The first 4 rows are patterns. Each new row is the sum of 2 different patterns, raised or lowered, with some noise. Before adding, each is slid sideways (what falls off one end comes back at the other) and multiplied by a number that may be negative. Names go in the order of the patterns.
Some rows, each with the names of its patterns after it:
[  1  13   4   4   3   3   1  26  -5  30  10  -3   8   7   1 -12  28 -24
  11  26 -18  -2 -27  21 -31   0  31   8   5  -6 -20  11   1 -20   1  -1
 -10 -24  43   6  43   4   2  -7] => z314
[  2  17   9 -15   3  -2 -18  -1  -1 -26  -3 -16 -30 -17  19   6   4  12
   9 -11  -5   4   6 -11 -13  -3   0 -11  21 -24 -15 -21   1  -2   7  14
   3  25   4 -17  -3 -13 -16   0] => z746
[ -1  16   3  -6 -24 -36  -2  20  -1 -18 -36   9  20  -2  -2  -7  -5  17
 -18   3   2 -21 -15  15   8   4  13  24   8  -9 -18  43  11 -42  17 -10
  -7  -2 -18   9 -19 -15  -7   8] => z348
[  0  43  -3 -12  -3  28   2  36  18 -16   2  -5  -3 -17  19  -8  19 -11
  -5  -4  12  11   8 -37  -4  -8  -1   5  15 -14   0  10  -6 -35  41  17
 -24   7  -4  12  -5 -11   9  14] => z825

New rows, each followed by the names of its patterns:
[ 3  6 36 10 25 47 23 24  8 24 27 24 15 44 26 25 41 21 33 67 40  8 20 17
  3 23 33 23 22 36 14 25 38 20 33 -2 47 42 38 16 25 -4 12 27] => z746 z825
[ 10 -17  -7 -26   6   3  -4 -17  -9 -26  33   3  10  -9 -10 -23  -8 -11
 -30  -6  26 -34 -13  19 -13  -6 -27 -10   7 -16 -17   1 -38  -5  17  -4
 -17   6 -22 -33  -1 -12 -14 -11] => z746 z825
[-29 -15   6   8  31  -2 -31 -10  -1  13 -26 -19 -14   0 -13 -11 -27   5
  -8 -11 -14  -4 -26 -18 -12 -15 -35 -17  -2  -3 -59  -1  26 -35  -2  -9
  -6  -2 -23   5   4  -7   2 -12] => z348 z825
[ 49  14  58  31  15   8  -3  21  24  44 -16   1  50  21  18  -5  33 -11
  35  32  29  27  -2  -9  42  28   5  32  40  18  -6  42  60  66 -10  36
   8  17  31  10  32   9  11  16] => z314 z348
[ -5  63   5  -3  26  47  -2  34  22 -15 -10  -2  15  12 -10  -8  64 -15
  15  14  22  35  10  -6  20   8   2  14   8  -6  15  40  35 -20  28  25
   5  48  -1   2   7   3  24  27] => z348 z825
[18 38 25 33 30 21 27 13  4 -6  9 31  9 38 27 28  9 -5  6 37 18 23 13 16
 12 41 21 41 37 30  3  6 -6 27 16 13 26 10 17 22 23 26 24 27] => z746 z825
[ -3  62  27  -2  10  35  30  63  11  24  45  37  38  44  26 -14  18 -13
  28  38  27  29  23  21   1  55  37  13   8  32   9  15  23  30  33  29
  69  -1  45  17  21  50  55  68] => z314 z825
[-41 -42 -36 -31 -21  -7  -6 -11 -37 -38 -21 -19 -40 -38 -25 -15 -19 -34
 -35 -20 -41 -29 -18 -36 -38 -42 -48 -44 -28 -28 -21 -11 -44 -39 -12 -34
 -19 -32 -35 -21 -33 -25  -8 -39] => z746 z348
[  8  25  -1  64  22 -20  -9  21  40  40   8  15  37  30  12  33  44 -35
   5 -12  23  22  35  35  13  12   6  45  24  -6   3  20 -13  10  12  20
   2  11  28   0  43  19  -4  34] => z314 z348
[ 31  16 -25 -25   1  12   0   0 -15  10  15  13  13   3   3  27 -22  27
  18   7  -5  18   6  -2  14   3  10  11  -5  45  26 -23  17 -14  -7  17
  -8  14   7  -2   1  32   8  30] => z746 z348
[ 58  19  38  23  20  42  60  -1  18  48  24  51  14  58  46  21  23  34
  -6  21  60  11  14  49 -13  11  20  44   9  30  67  19  38   8  21  42
  33   5  21  22  49  13  70  35] => z314 z825
[  5  26  19  50  20  40  20  15  32  25  30  47   2  45  50  43  26  33
  34 -12  19 -22  20  40  30  37  32  23  23   8  16  36   6  31  22  21
  28  42  23  39  57  22  24  12] => z314 z746
[17  8 19 41 29 23 39 36 15 43 23 27 26 28 16 10 20 54 39 11 23 45  9 41
 32 24 41 44 14 26 44 20 30 13 31 38 36 36 30 -6 29 44 46  7] => z348 z825
[  0   5  20  27  29  11  21  21  19  11  11  34  -3  22 -15  29  27  24
  18  14  25  11  12  18  24 -10  46 -25   3  11  15  16  28  45  -1  64
  15 -14  37  16  37   4  54  36] => z314 z746
[-11 -33 -37 -18 -14 -25 -15   3 -50 -27 -31 -24 -14   0 -14 -44 -30 -30
 -32 -31 -17 -38 -23 -45 -23 -13 -26 -29 -17 -30 -25   2 -16 -42 -12 -29
 -18 -38 -21 -27 -32 -27 -19  -8] => z314 z746
[-27 -20  -2 -16  -9 -20  -4 -35   2  -6  -4   7   1 -14 -40   9 -29 -41
  14  -4  10 -33  27  -1 -34 -20  -5 -21  25  -7   4   7  -8 -17 -12   7
 -67 -18 -34 -11  -1   9 -11 -23] => z314 z746
[ -4   1   2  14   6  -9  15  -1 -39  25  28 -10  12  10  30   5 -12  -1
  45  11   8  14 -12  -3  24  -9  39   3 -20   1   6   1   2  20  -7   2
 -31  -1  15  12  -2 -17 -19  15] => z348 z825
